The rows are grouped in 3 ways, from coarse to fine. Each group lies inside one group of the grouping before and may be the whole of it. The rows also spread widely along 9 directions, which tell nothing about the answers.
Known rows, each followed by its group in each grouping:
15,14,8,-16,10,-8,1,-8,-7,0,-9,1,5,2,-18,-8,1,-13,13,-2,4,1,-1,1,10,-1,-11
k_653 fugi sofe
-32,16,1,-4,0,9,-3,-9,6,26,-35,-25,24,41,11,24,34,-17,10,-27,-14,12,-15,-18,-10,-18,5
k_653 Safom Kav
9,15,27,13,-2,-15,5,11,-19,-28,-1,-15,-10,18,7,10,11,-3,4,-11,3,17,7,-20,14,-3,-19
k_253 gokaz sop
-3,-9,15,34,-8,-20,-14,-7,-28,-36,33,5,-14,-3,23,-22,-2,7,1,7,-12,9,-10,7,-8,-6,-9
k_253 zol Voke
5,23,-4,-37,25,-9,-17,14,-9,3,-47,30,25,-25,-45,-10,17,-13,-2,13,10,-11,-19,-6,9,4,-4
k_253 gokaz Fudof
1,15,50,22,5,-49,17,5,6,-28,-22,-28,-18,29,-18,4,48,-19,-1,20,-6,-1,-13,-44,37,16,-10
k_653 Safom vago
-3,-11,37,11,-10,-28,-20,10,-9,-31,16,14,-15,4,15,-1,0,3,8,20,-7,-1,-20,4,-4,8,9
k_277 Pof seru
24,13,-2,26,-7,-31,7,6,-48,-17,0,2,-4,-14,-31,-38,3,23,-33,-4,-11,-1,-27,-39,27,1,-34
k_653 kes zenu
-2,-15,10,-15,7,-18,6,-2,12,2,-38,43,-18,-47,-4,9,-14,-16,5,22,-10,-32,-15,36,-31,32,44
k_253 Tatip Reliz
-18,32,25,-29,26,-43,-35,2,-32,-14,-54,35,21,-16,-16,-30,-30,-14,-10,22,27,-8,46,12,-35,-31,-15
k_253 tute zira
8,-17,11,4,-4,0,-10,13,-12,-38,22,7,-2,-20,7,-2,10,4,11,4,-8,13,-26,9,14,18,-2
k_253 zol lotup
-9,11,16,9,1,-25,-24,-1,-20,-16,9,3,3,7,-3,-38,-5,2,3,8,-4,8,2,-11,3,-25,-12
k_277 povo pofet
-22,11,39,34,10,-24,44,-17,26,-2,-18,-48,-37,10,32,10,9,-22,15,-15,-12,0,41,-17,-5,4,16
k_653 kes zamad
35,9,-6,15,-23,-7,-11,-24,-27,15,33,11,-29,54,15,16,4,-10,10,-3,-27,1,-28,8,-27,-2,-19
k_653 kes mero
-1,13,-26,-47,0,17,-38,9,-27,17,-31,42,35,-10,-8,6,-19,-3,11,-16,7,4,-11,29,-37,-15,-5
k_253 Tatip papam
7,-6,1,-11,6,11,-4,-7,6,-7,6,9,-7,-14,10,10,5,-16,26,-5,-11,-1,-6,19,-7,16,12
k_253 zol Tugin
-1,23,1,-35,30,-10,-10,-15,24,9,-18,14,7,-13,-23,-33,-11,-34,41,18,5,-15,30,7,-4,-8,8
k_277 povo pavut
1,16,-24,-3,-7,7,-27,7,-38,-13,9,14,28,2,-7,-31,-2,6,0,-15,-1,20,-16,-5,0,-27,-35
k_253 Tatip Mufis
20,17,23,14,14,-14,49,-4,25,0,-21,-29,-50,-4,-4,27,21,-23,16,-6,-15,-8,18,-26,25,34,9
k_253 gokaz puzef
1,-12,16,-2,6,1,23,15,-5,-28,-17,-14,11,-54,-5,-14,-1,16,-3,-20,6,13,-4,-2,28,21,11
k_653 fugi tomop
8,-11,37,18,0,-18,31,4,-12,-26,-11,-11,-28,-31,15,-3,-27,11,1,-19,-2,10,28,5,8,25,7
k_653 sama vezot
21,7,14,-19,20,8,14,-17,20,-13,8,-5,-20,-19,15,1,-23,-32,51,-9,2,2,50,25,-4,14,2
k_253 zol Tugin
-7,-12,23,0,3,-11,11,3,11,-20,-11,7,-18,-27,22,14,-14,-13,22,3,-2,-4,12,28,-18,20,27
k_253 Tatip papam
-5,12,25,16,14,-40,16,-20,2,-6,-15,11,-34,-8,18,-6,-22,-19,6,13,-6,-21,34,11,-26,6,12
k_253 gokaz sop
9,32,10,-10,30,-28,8,-16,11,-10,-13,4,-11,-7,-21,-28,-3,-33,19,18,4,-16,30,-8,9,-1,-11
k_253 gokaz sop
-47,7,-13,35,-15,-1,-35,-11,-31,-8,29,-12,35,45,28,-27,31,6,-11,-12,-18,21,-40,-11,-19,-50,-17
k_653 kes zamad
-17,6,48,28,6,-25,12,12,-9,-53,-3,-37,-11,2,19,-9,14,-4,3,-3,6,24,29,-23,20,-10,-10
k_253 tute zira
13,7,31,6,1,-34,12,-9,14,10,-24,5,-37,22,-8,30,31,-28,4,24,-18,-26,-25,-7,-8,27,17
k_653 kes zamad
37,30,18,-34,17,-8,15,15,-2,-7,-41,3,-10,-19,-29,2,-20,-20,23,-11,19,3,49,-7,17,13,-22
k_253 Tatip Mufis
-7,24,-1,9,-5,-7,-13,-17,-22,12,-2,-7,2,50,4,-2,13,-15,2,-12,-15,5,-14,-16,-18,-26,-21
k_653 kes zenu
-1,-1,23,-5,11,-5,-1,10,-1,-49,19,-7,10,-13,19,-13,-7,-9,30,0,14,17,22,17,9,-1,-8
k_253 gokaz sop
13,8,17,-15,8,-8,3,7,-18,-20,-10,0,7,-15,-15,-18,-17,2,8,-14,9,14,18,0,15,6,-17
k_653 sama vezot
-29,15,30,38,13,-26,53,-11,3,-7,-39,-54,-14,-18,20,-17,-8,2,-4,-39,-8,14,54,-37,16,-5,2
k_653 Safom Kav
16,6,23,-19,-5,-1,-14,11,-16,-18,3,-3,10,18,17,15,-8,-7,26,-14,13,21,18,16,-11,-5,-19
k_653 kes zamad
-8,4,55,-8,24,-16,23,11,31,-28,-36,-23,-17,-11,-3,25,30,-30,24,10,8,1,23,-10,24,29,21
k_253 zol Tugin

New rows, each followed by its group in each grouping:
3,4,28,10,3,10,32,7,22,0,-29,-37,-29,9,0,50,50,-18,12,-21,-21,6,-16,-35,28,33,17
k_253 zol Tugin
-48,21,36,3,24,-50,-12,-7,-6,-12,-44,6,16,-6,2,-30,-3,-16,-11,20,15,-11,30,3,-28,-26,7
k_653 kes zamad
-35,2,70,23,26,-20,46,-5,63,-16,-39,-47,-43,16,34,52,38,-48,34,9,-5,-3,32,-6,2,26,50
k_253 gokaz Fudof
-31,7,-24,-29,-1,32,-33,18,-27,-2,-23,13,57,-13,13,-12,-17,7,11,-33,11,30,6,19,-24,-36,-12
k_253 Tatip Mufis
12,8,39,-18,23,-35,3,17,-7,-50,-14,15,0,-40,-12,-20,-20,-9,14,22,28,-1,37,14,14,14,-7
k_253 gokaz sop
-19,1,22,26,10,-20,37,6,1,-27,-19,-33,-3,-39,5,-26,5,8,-5,-18,-2,8,22,-25,25,9,4
k_653 kes zamad
12,-6,8,-25,-12,20,-10,22,-29,3,-29,11,14,-3,-3,31,-1,15,-2,-32,-2,21,-28,8,-3,13,2
k_653 sama vezot
18,3,-25,-21,-1,31,-4,-10,-13,2,22,0,19,-4,17,-13,-21,-4,38,-30,-2,19,12,26,-13,-9,-14
k_653 kes mero
-29,13,15,-3,13,-31,-39,3,-11,-29,2,24,27,20,-13,-23,32,-18,0,40,6,-7,-33,4,-7,-19,-6
k_253 gokaz sop
-29,-15,10,-2,-16,16,-30,14,-25,-21,16,-5,36,16,49,11,1,9,16,-23,2,34,-10,29,-31,-24,-1
k_653 kes zamad
24,22,-16,-13,7,-11,5,-32,-1,31,-13,12,-10,11,-8,-6,-12,-22,21,-10,-17,-15,7,3,-15,3,-9
k_653 Safom Kav
-14,9,-34,-18,-13,36,-21,4,-26,37,-31,2,34,26,-16,20,31,7,-13,-42,-24,17,-64,-18,-7,-12,-3
k_653 sama vezot
-51,-6,55,42,13,-40,14,-4,12,-45,-3,-30,-7,5,14,-22,25,-10,-6,18,-3,7,2,-14,14,-3,16
k_653 sama vezot
-25,7,19,-1,27,4,13,-16,36,-18,-2,-22,1,-14,12,-13,13,-35,37,0,-1,2,27,3,7,3,17
k_253 zol Tugin
-31,0,10,31,3,-14,6,-18,12,-13,18,-22,-3,13,23,-20,25,-17,13,4,-19,-1,-12,-3,-4,-10,7
k_653 kes zamad
8,2,30,-1,-10,-23,-22,12,-25,-25,5,9,3,24,11,8,7,-1,4,10,6,10,-12,9,-13,-5,-15
k_653 kes zamad
-2,30,0,-64,40,-10,-16,-5,25,-2,-46,32,29,-30,-51,-32,-9,-49,36,30,27,-20,28,21,-1,-5,2
k_253 Tatip Reliz
13,12,-2,-33,32,5,24,7,26,-14,-23,-1,8,-48,-30,-16,7,-23,31,-1,8,-6,14,0,34,26,6
k_253 gokaz sop
5,-6,24,-24,2,2,-22,23,-5,-33,6,6,17,-16,4,-7,-6,1,32,5,14,18,6,15,9,1,2
k_277 povo pavut
-6,-5,10,0,6,-4,13,3,3,-12,-9,-8,4,-25,11,-7,-2,-4,13,-11,-1,5,6,10,-1,10,9
k_653 kes zamad
-37,14,18,-9,24,1,18,-10,28,-3,-25,-33,15,-5,25,-9,-2,-28,34,-17,10,11,51,8,-11,-15,14
k_653 kes zamad
-28,-9,-9,24,6,5,16,-19,20,-10,18,-9,-9,-15,28,-9,19,-15,18,-3,-27,-6,-21,9,-4,8,28
k_253 gokaz sop
-6,0,29,25,-1,-11,16,-4,-14,-36,18,-31,-3,-10,23,-19,-15,8,6,-22,6,24,26,-3,11,-10,-9
k_653 fugi tomop
-18,4,47,16,5,-34,16,9,4,-16,-42,-1,-25,-7,14,16,-4,-13,-1,10,1,-4,22,0,-14,10,20
k_253 Tatip Mufis
29,8,7,-21,-21,27,-32,27,-43,-12,3,-4,11,43,5,46,18,5,18,-31,3,39,-21,-5,0,-8,-34
k_253 zol Voke
2,20,-13,-46,37,2,7,5,6,0,-43,23,23,-69,-26,-28,-25,-13,21,-2,19,-8,40,18,2,10,6
k_253 gokaz puzef
-18,-1,27,12,-1,-17,3,4,-13,-19,-8,-12,3,1,19,-5,2,-1,1,-2,0,11,7,4,-8,-5,2
k_653 kes mero
-28,-13,-14,17,-17,20,-17,2,-11,3,14,-5,12,5,22,-6,19,11,5,-19,-28,14,-43,-8,-9,-12,19
k_277 povo pavut
9,13,21,-23,20,-8,17,-6,6,-6,-27,-7,2,-27,-6,-11,-24,-14,21,-11,17,0,40,10,4,7,2
k_653 fugi tomop
3,11,-3,-19,6,5,-13,19,-14,-27,-6,7,28,-20,-12,-25,-5,-3,15,-7,14,18,6,4,14,-11,-22
k_253 Tatip Mufis
-13,8,-26,1,0,5,-8,-17,-8,30,-11,14,-1,-12,3,-22,-11,0,7,-15,-24,-10,-9,-3,-23,-12,15
k_277 povo pavut
-35,-7,-22,-5,3,11,-30,2,-23,-5,-10,21,36,-29,1,-22,10,9,-6,-6,-12,4,-37,11,-17,-13,10
k_253 zol Voke
10,3,13,22,8,-46,-3,-33,-6,-19,32,34,-38,-4,21,-27,-31,-20,15,35,-11,-27,16,33,-36,3,4
k_253 gokaz sop
58,15,-17,-16,-21,-1,-9,0,-47,29,-14,41,-30,19,-8,41,-16,7,-8,-21,-21,-7,-28,3,-27,17,-18
k_253 gokaz sop
-13,14,19,13,-2,-14,11,-1,-9,5,-37,-2,-19,6,19,14,-13,-10,-2,-14,-6,2,25,-2,-25,-5,4
k_253 Tatip Mufis
21,5,-6,-23,9,15,-3,-8,4,1,-1,9,-5,-9,-5,6,-1,-22,37,-8,-8,1,3,17,-4,14,-2
k_253 zol Voke
-29,-19,15,9,-12,43,-30,10,12,-47,59,-39,31,51,49,26,53,-18,50,-17,-6,51,-34,11,10,-20,-3
k_253 zol Tugin
-31,28,21,-3,7,-25,-20,-2,-17,2,-39,-10,30,35,-2,-5,17,-11,-5,-6,6,13,7,-19,-8,-32,-16
k_653 Safom Kav
-16,-10,-19,-10,1,25,-17,7,-16,-24,20,1,44,-24,-7,-35,9,11,9,-20,-4,24,-37,6,20,-8,-6
k_653 sama vezot
-16,4,3,3,-5,-2,-2,10,-10,0,-22,-12,17,5,-5,4,34,3,-9,-14,-11,7,-34,-21,6,-2,0
k_653 kes zamad
-5,38,-4,-4,26,11,17,4,-10,-21,-16,-41,24,-14,-10,-37,-3,-4,17,-41,15,32,54,-34,36,-29,-38
k_253 gokaz Fudof
-40,7,7,28,-15,8,-8,-12,3,21,-3,-24,-9,47,32,19,27,-8,6,-23,-32,9,-24,-26,-19,-22,16
k_277 Pof seru
47,28,-10,-32,14,-19,-8,-18,-8,2,-1,41,-18,-13,-21,-26,-46,-28,32,14,7,-17,38,29,-19,3,-25
k_253 Tatip Mufis
-12,11,-34,14,4,-1,5,-28,4,27,1,8,-9,-21,-13,-44,1,-4,1,-8,-39,-23,-25,-23,0,-2,10
k_277 Pof seru
-33,1,5,18,-10,-5,-5,4,-14,8,-20,-11,12,17,14,10,32,4,-18,-14,-18,6,-37,-14,-14,-11,10
k_653 kes zamad
5,-10,13,-18,2,5,-4,19,-2,-28,0,-2,22,-15,-10,-1,21,-5,17,1,6,12,-27,5,20,14,2
k_653 kes zenu
-15,5,-2,-38,14,6,-39,-1,-6,-22,14,18,50,-7,13,-32,-18,-18,41,3,23,16,19,45,-24,-26,-12
k_653 kes zamad
-22,13,58,6,6,-31,-4,22,-24,-41,-31,-25,22,3,-1,-8,5,10,-13,-7,29,28,24,-19,17,-18,-13
k_653 fugi tomop
34,-7,1,-3,-18,24,-1,8,-13,6,2,-2,-24,19,6,51,26,-3,17,-22,-26,13,-41,-4,2,26,-1
k_253 zol Voke
-40,5,-19,5,17,9,3,-31,16,27,-24,2,0,-18,15,-10,6,-25,16,-8,-27,-16,0,10,-33,-4,30
k_253 zol Voke
-19,-7,7,0,32,-17,5,-15,30,-47,32,8,5,-53,13,-51,-12,-27,41,35,10,-8,26,39,5,9,18
k_253 gokaz puzef
18,-19,26,6,-25,11,-9,20,-26,-10,-2,10,-21,21,49,71,1,10,7,-20,-12,21,-24,27,-33,17,14
k_253 gokaz Fudof
9,6,32,-14,14,7,6,11,10,-41,9,-21,1,2,24,13,-5,-19,46,-11,20,29,44,17,10,2,-9
k_253 gokaz Fudof
40,13,-16,-40,29,2,6,-27,9,5,-4,36,-15,-57,-12,-28,-51,-28,43,1,1,-21,50,37,-16,21,0
k_253 zol Tugin
-53,2,-11,12,-20,7,-37,1,-24,19,-28,15,26,42,17,23,34,-5,-21,-5,-22,4,-63,0,-44,-32,17
k_253 Tatip Reliz
-64,0,24,14,-2,16,-21,36,-44,-46,-23,-39,56,-7,38,-10,5,30,-11,-48,19,62,22,-16,2,-45,-16
k_253 zol Voke
6,9,12,-25,11,4,20,0,18,13,-48,8,-15,-18,0,27,-13,-28,25,-12,-1,-9,24,16,-18,17,23
k_253 Tatip Reliz
-55,3,-9,11,2,32,17,1,19,13,-25,-50,30,9,20,7,51,-11,10,-42,-20,23,-25,-28,11,-14,18
k_653 kes zamad
34,-12,-1,1,-30,15,3,5,-23,15,8,6,-20,26,20,51,12,8,7,-22,-26,11,-45,10,-17,24,3
k_653 kes mero
-4,-20,21,12,-24,6,-14,6,-22,-18,22,-2,-1,18,57,28,-9,8,17,-22,-6,25,-6,34,-34,-3,3
k_653 kes zamad
-15,12,28,-16,18,-10,3,-3,21,14,-57,5,-12,3,-11,34,32,-33,7,11,-7,-16,-7,-6,-10,19,28
k_253 zol Tugin
58,8,-27,-33,-14,28,-4,8,-14,19,-4,27,-11,-1,-20,25,-3,-9,24,-21,-15,2,-27,9,1,24,-16
k_253 Tatip Mufis
2,44,-14,-2,15,-18,-29,-21,-29,-12,10,4,17,26,-22,-54,3,-21,4,7,1,6,13,-24,2,-45,-50
k_253 tute zira
-42,29,35,35,20,-37,22,-30,12,-3,-17,-39,-16,32,25,-22,4,-31,9,2,-4,1,52,-17,-15,-29,0
k_653 kes mero
-8,17,-16,-12,24,-18,-5,-23,8,7,-11,29,2,-21,-18,-31,-1,-27,10,21,-9,-29,-3,12,-13,1,10
k_253 gokaz sop
11,1,44,22,-17,-23,2,-2,-2,-9,6,-16,-35,58,28,45,28,-16,11,6,-13,5,-16,-3,-13,10,1
k_653 kes zamad
13,-3,0,-3,-4,-1,-13,6,-31,-10,-4,20,-3,-20,4,0,-10,9,4,-10,-7,5,-10,10,-12,8,-6
k_253 zol Voke
0,34,-18,-7,16,19,16,-18,26,31,-13,-37,-3,22,-29,-18,32,-29,31,-26,-24,4,6,-47,34,-12,-6
k_277 povo pofet
5,3,14,-16,-1,17,16,24,0,3,-34,-20,-2,-21,-1,20,-3,9,16,-41,-4,18,9,-23,20,16,8
k_277 Pof seru
-23,4,-8,-2,-4,10,-21,15,-13,9,-31,9,22,14,-5,25,51,0,-16,-5,-16,3,-66,-14,-7,-3,14
k_253 gokaz Fudof
-25,-16,33,-10,0,1,-9,18,27,-14,-13,-5,2,-2,11,23,29,-13,25,10,-9,2,-28,2,4,20,37
k_277 Pof seru
-25,0,24,53,6,-51,18,-6,-19,-36,2,-9,-12,-34,7,-56,-1,14,-28,10,-10,-7,3,-21,10,-3,-2
k_653 kes zamad
-22,8,37,-14,28,-28,8,7,10,-33,-24,-8,17,-29,-3,-29,-6,-17,17,17,23,5,39,12,7,-1,6
k_653 kes mero
-29,13,-3,7,15,-18,6,-16,3,-3,-20,-8,17,-11,-3,-35,10,-12,4,-4,-12,-2,-3,-15,3,-10,2
k_653 Safom vago
1,-22,-5,17,-5,16,25,-8,14,14,-6,4,-31,-23,33,36,12,-5,12,-16,-34,-9,-32,19,-18,34,45
k_253 gokaz Fudof
18,0,-2,10,-23,14,16,18,-27,9,-26,-4,-21,-1,12,37,0,14,-8,-42,-22,16,-19,-14,-3,15,-2
k_253 Tatip Mufis
-4,-20,20,1,11,9,35,31,22,-57,-3,-25,10,-69,-11,-21,14,0,22,-8,9,19,-2,-6,56,31,15
k_253 Tatip Reliz
-19,-14,-8,21,-6,33,20,10,-4,-14,-1,-36,6,-26,17,6,27,12,8,-43,-23,28,-24,-20,23,9,10
k_253 zol Voke
22,8,-24,-7,-32,-2,-41,14,-85,21,-15,44,20,19,-9,7,-7,35,-41,-19,-14,9,-59,1,-34,-15,-29
k_653 kes mero
-50,-3,47,16,23,-32,-4,9,8,-46,-20,-12,11,-27,9,-25,18,-11,5,24,11,4,14,0,6,-3,16
k_253 zol Voke
-8,13,17,18,15,-27,18,-13,-1,-22,5,-18,-6,-9,0,-38,-3,-12,10,5,0,2,27,-8,11,-6,-9
k_653 kes mero
26,-10,50,-13,0,-15,16,31,15,-24,-26,0,-29,0,-6,61,37,-18,13,14,-1,-3,-28,0,20,52,24
k_253 gokaz sop
